There are 8 hidden switches. A switch that is on adds its own fixed numbers to the row, and there is some noise. The rows also spread widely along 11 directions, which tell nothing about the answers.
Known rows, each followed by its switches (1 for on, 0 for off):
[ 40  23 -32 -20  14 -19 -18   2 -11 -13  19  -3   5  19 -19 -37 -40  31
 -18  -6  -2  10 -33  -3   7   1 -15   7  23  12  52   8]	0 0 0 1 0 1 0 1
[  3  26 -41   6  26  45   3  22  22 -28  11 -22   0  22 -32   9  13  -2
  61  81  13 -34  35 -22  26  39  -3   4  23  21  -6  33]	0 0 0 1 0 0 1 0
[ 26  14 -18  -6  17  -1 -34  26  19  14   6 -26  -4  22 -12 -46  -4  -9
  32  61  -2 -16 -29  11  11 -10 -29 -14  14  23  35 -13]	1 0 0 0 0 0 1 1
[ -6   8  -7   9  -3  24   8 -34 -18   6   3  -6   2  32 -35   1 -10  24
 -14  20  10   6  -7   0  -9 -13   9 -15   7  18  39  -8]	0 0 1 0 1 0 1 1
[ 11  17 -58  48   4  16 -15 -29  20   6 -22  18  27  57  -9   4 -39 -14
  12  41  38  -2  42 -11  13  17  11  44  29  30  35  -6]	0 1 1 1 1 0 1 1
[  1   3 -19  30 -25  20 -16  11  51  34 -18 -10  15  23   5 -29 -12 -20
   2  55  20   2  16  18 -26  -9   8   9  33  20  19 -10]	1 0 0 0 1 0 0 0
[  9  21 -11   6   7  -1   9  -7 -23 -11  34  -1  -3  45 -27  -3  -5  -4
  -9   3  46  -9 -16 -14  -3  -8 -18  -4   0  17  22 -21]	1 1 1 1 0 1 1 0
[  5  34  -7 -25  34   6  21  -6  10  -6   6 -19 -10  39  -5 -35  20  30
 -14  35  23  25 -16  -5 -24  -6 -18 -39   8  34  35  11]	0 0 0 1 1 1 1 1
[ 25   8  -6  20   0 -15  39  13  42  20 -18 -12   4  33  32 -62 -15 -19
 -46  21  47  24  -8  10 -37 -16   0   2   5  18   0 -16]	0 0 0 1 1 0 1 0
[ 29  -3  -8  14 -40 -32   0  17 -16 -17  17  -4  22  35 -16  -6 -24  -1
  -5 -38  12  14 -42  -4  11 -11  13  -2 -11 -17  41 -17]	0 1 1 0 1 1 0 0
[  2  16 -50  16  68  26  24 -27  16  -3 -32   1  34  27 -66 -16 -16  11
  -7  13  33  16  36 -37 -13  50 -18 -12  13  44  62   8]	1 0 1 1 1 0 0 0
[ -1  -1  14 -17 -28   0 -37   7 -53 -27  46 -15  -7  27 -27  41  19  15
  38  -5 -14 -20 -38  -6  27 -21  -1 -18 -16 -17  35 -22]	0 0 1 0 1 1 0 0
[ -1   9 -35  33 -37  -2 -29 -21 -13  -9   7  12  34  58 -19  47 -25  -4
  13   7  33  -3  21 -15   2  14  12  34  31  11  43 -12]	1 0 1 1 1 1 0 1
[ 36   7 -27  19 -55  23   9   4  -2 -17  20 -13   0  36 -16   2 -31  25
  13  27  10  -6 -20  -6  30 -12  38   6  22  -1  27  27]	0 1 1 0 1 0 1 1
[  4   5   7 -15 -23  32 -22  -7  29   3   7 -26 -13  21   0  28  35  29
  18  30 -17   9  39   9 -11 -24  18 -23  19  37  28  -8]	0 0 1 1 0 1 0 0
[  7  21  -9 -20   4   5   6 -18  11   1  12 -13 -11  38   9 -25   8  29
 -29  22  29  35 -16   4 -23 -17  -9 -18  25  32  43   6]	1 0 0 1 1 1 0 1
[  4  -1   1 -11 -54  32  17 -35 -42 -44  49  -9 -25  39   2  24  15  35
   0  23  12  11 -29 -15  51 -27  32   6   3  -9  20  28]	0 1 1 1 1 0 1 0
[ 41  23 -42  14  -6  26  13  31  37  -6  15 -18  -1  26 -23 -13 -28   8
  11  34  33 -16  12 -17   4   5   9   6  37  27  14  17]	1 1 1 1 0 1 0 0
[-13  25 -15 -10 -24  10 -14 -24 -27 -20  45  12   6  55 -41  17  12  33
  10   6  10   5 -15 -13   1  -6   3 -25   6  17  59   7]	1 1 1 1 1 0 1 0
[ 28  30 -24  11  33   8 -13  -5   3  26  -2  -5  -4  25 -21  17 -33  14
 -23 -10  27 -16  23   2 -43 -13   4   3  11  35  23 -44]	0 0 1 0 1 1 0 1
[ -9   0   5 -12   6 -37   3  -3  -3 -11  -6  -6  27  40  -8 -55  16 -18
  -7   1  10  30 -36   3  -8   0 -31 -26 -26   1  43 -22]	0 0 1 1 0 0 1 0
[  1   5  -4   1   7 -35 -21  -2 -30 -13  21   4  25  55 -48 -16   7  -7
  16 -14  10   6 -45  -9   4  -7 -36 -33 -25   9  67 -40]	1 1 1 1 0 0 1 1
[ 16 -10  16  33   4  20   7 -25 -29  24  13  -8 -25  25 -20  21 -22  -6
 -35  -8  41 -13 -18   6 -16 -52   6   3 -19  11   5 -72]	0 1 1 0 1 0 0 1

New rows, each followed by its switches (1 for on, 0 for off):
[ 13 -10  -1   5 -13  21  -5 -31  -4  -1  13  -6 -20  19   5  -2  -6  14
 -22   7  10  18   4  12  19 -30  12  19   7  17  16 -16]	0 1 0 1 0 0 0 0
[ 23 -19 -21  24 -54 -16   8 -36  -2 -25  -4   3  38  49  -7   0 -25  18
 -19 -36  17  57  -2 -11  19   8  21   8  21  11  67   7]	1 1 1 1 0 1 0 1
[ 29  -4  -5  10 -15  25  36 -22   3  -1  13 -15  -1  24 -35   2 -13  41
 -23 -19  15  18   3  -3  -6 -14  27 -43   7  34  42  -6]	1 1 1 0 0 0 1 1
[  0   2  -1   5 -41  29 -10 -33  -5   1  16  -3   1  31 -23  43  -3  46
 -10   2  -1   5  21   4 -18 -22  33 -14  20  20  40  -9]	0 0 1 1 1 0 0 1
[-15   1  12   0  -3  34   4  -6   2  -5  15 -22 -18  22  -6  17  38   4
  13  46  13  -4   5   2  -6 -18   4 -17   1  12   1 -11]	0 0 0 1 1 0 0 0
[-15  13   0  17 -13 -16 -24  10  31  18 -16  -4  25  47  -7 -24  10 -25
  18  43  10   0   3  16 -39  -7 -16 -15   2  19  28 -36]	0 0 1 1 0 0 1 1
[ 26  -1 -23  19  -1  27 -39   1  -8   0  16  -8   5  37 -63  27 -20  16
  44  23  -9 -28  -2 -13  31 -17   7  -3   9  16  53 -22]	0 1 1 1 1 0 0 1
[ 12  21  -2 -23 -37 -28   7  25 -17 -34  43 -11  14  31 -15  14  16  30
   4 -37   3  12 -32 -13 -21   5  11 -43  -4  -3  43   8]	1 0 1 0 1 1 0 0
[ -6  34 -37  -9   6  15 -19  -6  -3 -18   8   3  17  25 -58  -3 -17  33
  15  25  -4  -8   3 -10 -10  28 -10  -6  25  16  45  24]	0 0 1 1 0 0 0 1
[ 66  -2 -25   1  -3  29  27 -15 -37 -31  44 -19 -25  19 -23  33 -25  43
   3 -23  16 -12  -9 -27  55 -11  29  -4   7  16  28   1]	1 1 1 0 0 0 1 1
[ 41  -9   1  13 -39  29  -3   3  35  13  13 -26 -12  22   4  17  11  22
  13   7  -8   2  29   9   8 -36  40 -31  13  42  28 -21]	1 1 1 0 0 0 1 0
[-53 -10  11  20 -30  22  -2 -28 -22   3  -6  -5  18  22 -40 -24  -2 -14
  -3  51  11  12 -39  14   1  -2 -11  -1   5 -18  28   8]	0 0 0 0 1 0 0 0
[ -3  25   5  11   3 -32  11 -27  -7  23  -2   9  23  56 -20 -22 -19  10
 -56 -28  39  23 -14   7 -67 -23 -12 -24  -7  24  48 -46]	0 0 1 1 1 1 1 1
[ 52  15 -10  -3 -42  13  -7  16   0  11  58  -7  -8  25 -65 -11 -43  56
  -8  -5 -15 -23 -40   7 -10 -43  19 -40  32  22  53   2]	1 1 0 1 0 0 1 1
[ 12 -13   3  29 -34  45  -3 -33 -35 -12  37  -6 -18  35 -31  69  -6  15
  18  13  17 -31  17  -7  32 -31  30  13   5  13   3 -28]	0 1 1 1 0 0 1 1
[-22  -1  18 -27  -5  -2   9 -21 -17 -11  10 -13  -1  21 -29 -56   6  25
 -31  26  -2  36 -62  16 -12 -16 -28 -36  -2  -1  48  13]	0 0 0 1 0 0 0 1
[ 22  17   5  -4 -33  -8  -7  -7 -23 -10  45  -3 -10  45  -3  34   0  32
  -8 -26  10   0 -13   7 -10 -34  25 -22  -4  13  25 -21]	0 1 0 0 1 1 1 1
[ 45   5   1  -9  42 -26 -19   0  10  22   0 -20   4  52  -1   9  27   8
   7 -27  11  17  19  -5 -20 -28 -17 -43 -17  56  67 -77]	1 0 1 1 1 1 1 1
[ 19 -25   2  16 -15   2   2  15   2 -14   5 -31  -4  28   3 -16  11 -28
  28  51  25   2 -33  -3  35  -9 -19   4   2  -5  10 -18]	1 0 0 1 0 0 0 1
[ 11  -1  -9  18 -32 -17  -1 -33  -8   9   6   9  16  33  24  -2 -22   2
 -42 -30  27  22  15   8 -21  -5  15  17   7  16  25 -29]	1 0 1 0 0 0 1 0
[ -2  -1 -20   8 -15 -23 -58   9 -23  -1  20  10  48  30 -69  -2 -20  -6
  43  -4 -26 -20 -23   5  17  10 -19 -14   4   0  71 -25]	1 0 0 0 0 0 1 0
[ 58 -19   0 -14 -49  -2  -2 -11   6 -25  36 -20 -17  29  29  41  15  47
  -2 -44  -7  31  13   1  24 -31  41 -16  10  24  38 -17]	1 1 0 1 0 0 0 1
[ 43   1  -3  -6 -18 -22 -40  41  11 -10  34 -14 -10  36  19   1  21 -15
  43  11 -10 -19 -12   6  25 -29  -3  -6 -16   9  14 -39]	0 1 0 1 0 0 1 0
[ 37   3  -3 -16  12  12   3  -9 -12  12  24 -15 -19  16 -26 -29 -20  37
 -23   7  -5   1 -34   4  12 -44   3 -20   8  18  48 -12]	0 0 0 1 1 0 1 0
[ 34  14 -12   1 -35 -10  -7   6  -6 -18  29  -7   9  54 -29   1 -11  25
  11   0   4   7 -33 -10  17 -21  11 -19   5   8  56  -1]	0 1 1 1 1 1 1 1
[  0  23  -4   1 -15  24  -7 -24 -25  -5  38  -7 -21  40 -23   5  -6  16
  -3  25  26  -5 -27   4   7 -21  -7  -8  13  21  25  -6]	1 1 1 0 0 1 1 1
[  4  17  -6  18 -14 -11   7  30  -2   3  24   0  11  19 -19   7 -17  -7
  -8  -7  26 -26 -12   6 -45   1   8  -5  -7  -7  -5 -23]	0 0 0 0 1 0 0 0
[ -2 -25 -43  47  -7  33 -10 -54 -12   2 -19  12  39  30 -47  25 -38   2
   1  11  20  16  38 -18  34  21  16  39  33  19  55  -1]	1 0 0 1 1 0 0 0
[  0 -19  13  20 -18  17  30 -12  40  13 -29 -29  18  23  -5 -24  16  -1
 -10  21  12  41  16  10 -13  -4  10 -38  13  33  36  -5]	1 0 0 0 0 1 1 0
[ 24 -26   8  21 -29  -7 -11   3 -40 -28  22 -17   6  35 -31  32   8  -6
  42 -13  -3 -12 -30 -10  51 -12   7 -12 -29 -12  30 -36]	0 1 1 0 0 0 1 1
[ 36  15 -23 -10   4 -27 -14   4  -4 -14  12 -11  -1  46  47  14  15  -4
  16  -3  24  11   9  -8   7   1   1   3  -9  23  27 -33]	1 0 1 0 1 0 1 1
[-45 -18  -5  53  -7  11  18 -38   5  12 -41   0  36  29 -22 -20 -12 -49
 -19  31  52  20  14   3 -20  25 -15  18   4   6  13 -24]	1 0 1 0 0 0 0 0
[-10  -4 -27  24  13  17   6 -40 -13 -29 -20  -1  26  40 -14  22  10 -13
  19   7  27  24  40 -18  36  34   2  16  -1  20  30  -2]	0 1 1 0 0 1 1 0
[ 47  -1   7 -21 -25 -28 -14  -7   8   8  12  -7   2  34  24  -4   6  37
 -30 -48 -18  33  -1   9 -16 -45  26 -27  -7  28  60 -44]	0 0 1 1 1 0 1 0
[ 35  15   1  -2  19  28   8  16  23  30  11 -28 -25   6 -18  -7 -12  26
 -27   9   9 -11   5  12 -36 -33  12 -26  13  35  14 -24]	0 0 0 0 1 1 0 0
[ -6   0   2  18  -9  12  43 -59  -4  14 -12   4  -1  39   7 -21 -22  20
 -75   2  44  43   1   9 -37 -23  14   2  13  21  21 -11]	0 0 0 1 1 0 1 1
[ 36  15 -22 -34  -3  -1 -24  12   2 -47  28 -17 -13  30  36  59  47  30
  45  -8 -13   7  46 -21  26   8  23  -6  -7  23  22  -4]	0 0 1 1 1 0 0 0
[ 32  -2   5   6 -23   4 -33 -29 -25  11  31   4 -13  28  -6  56 -12  31
 -23 -58  -1   2  16   7  -5 -47  32   1  -5  23  41 -60]	0 1 1 0 1 1 0 0
[ 21 -24  -4  28 -40  18 -10 -22  30  20 -27 -17  17  34   1  -2 -15   8
   1  30  -4  17  25  16  10 -26  26   7  22  28  42 -21]	0 0 1 1 0 0 1 1
[  7  11 -25  18  -1  -8 -45  16  -7  -6  16  10  10  36 -23  16  -7 -26
  32  16   9 -27   4  -4  10   2 -11  20  -7   5  20 -37]	0 1 1 1 0 0 0 0
[ 59  16  -3  -9 -29 -18   6  21   5  -4  49 -17  -7  45   6  22  -3  36
  -6 -25  17   1  -5  -5 -17 -33  22 -27  14  25  29 -23]	1 0 0 1 1 1 1 1
[ -2   4 -10  16  31  -8 -46 -16 -14  24  -6   3   6  31 -11  18  -4 -17
   6   2  13 -12  13  12 -19 -14 -17   8 -12  21  29 -65]	0 0 0 0 1 0 0 1
[ 17  48 -39  15   5  -5 -15 -20 -27  -6  48  26   1  55 -25  36 -39  21
 -21 -24  47 -22  17 -11 -22   1   3  19  21  30  26 -25]	1 1 1 1 0 1 1 1
[ 14  -5  -7   6 -43  -3  11  18   7 -44  26 -15   5  25  24  31  26   1
  25 -12  16  16  14  -7  17  17  26  -7  -6   2   1   8]	1 1 0 0 0 0 0 0
[ 16  11 -18   2 -16   7   1  -2   3   1   9   2  17  12 -43 -20 -41  27
 -22  -7   0  -3 -13   0 -14  -4  11   0  20   6  41   1]	0 0 1 1 0 0 0 0
[ 20  -6   9  22 -31  26  63  16   4 -16  15 -30  -6   6 -13 -19 -14   4
 -12  25  29  -7 -22   3   0  -8  27 -17   5 -12 -25  22]	0 0 0 0 0 0 1 0
[ 36  31 -29 -27   1   4 -17  -2   4 -16  30  -6 -23  25  27  21  -2  44
  -8   3   6   4  14  -1  -6  -9  20   8  17  25  21   3]	0 0 0 1 1 0 0 1
[  9 -17  -7  29   2  13 -10 -39  -3  26 -27  -2  14  32 -33 -19 -27   9
 -25   0   8  25  -8   9  -2 -26   5  -5  -1  25  64 -39]	0 1 1 0 1 0 0 1
[  9  19   1  -7 -11  30  -8  -3   8   3  27 -19 -25  31  -4   4  18  26
  14  41   3  -6  -4  10  -2 -32  16 -30   7  26  17  -2]	0 1 0 0 1 0 1 1
[ 26  12 -40  28 -10  35  -2  -8   2   5  12  -5  12  41 -72 -23 -61  25
   5  46  12 -12 -28 -12  29 -10   9   5  42  11  58  33]	0 1 0 1 1 1 1 1
[-26 -12 -13  19  61   6   3 -78 -16   2 -40  -2  22  58 -39 -33  18 -15
 -10  22  39  58   7 -18  21  11 -52 -12  -9  50  80 -33]	1 1 1 1 0 1 1 1
[ 35  30 -20  -8  -2   3  -4  15  20  10  23 -14  -8  37 -10 -22  -5  20
  -3   8  12   6  -9  -2 -12 -25   7 -30  10  36  49 -12]	1 1 1 0 1 1 1 0
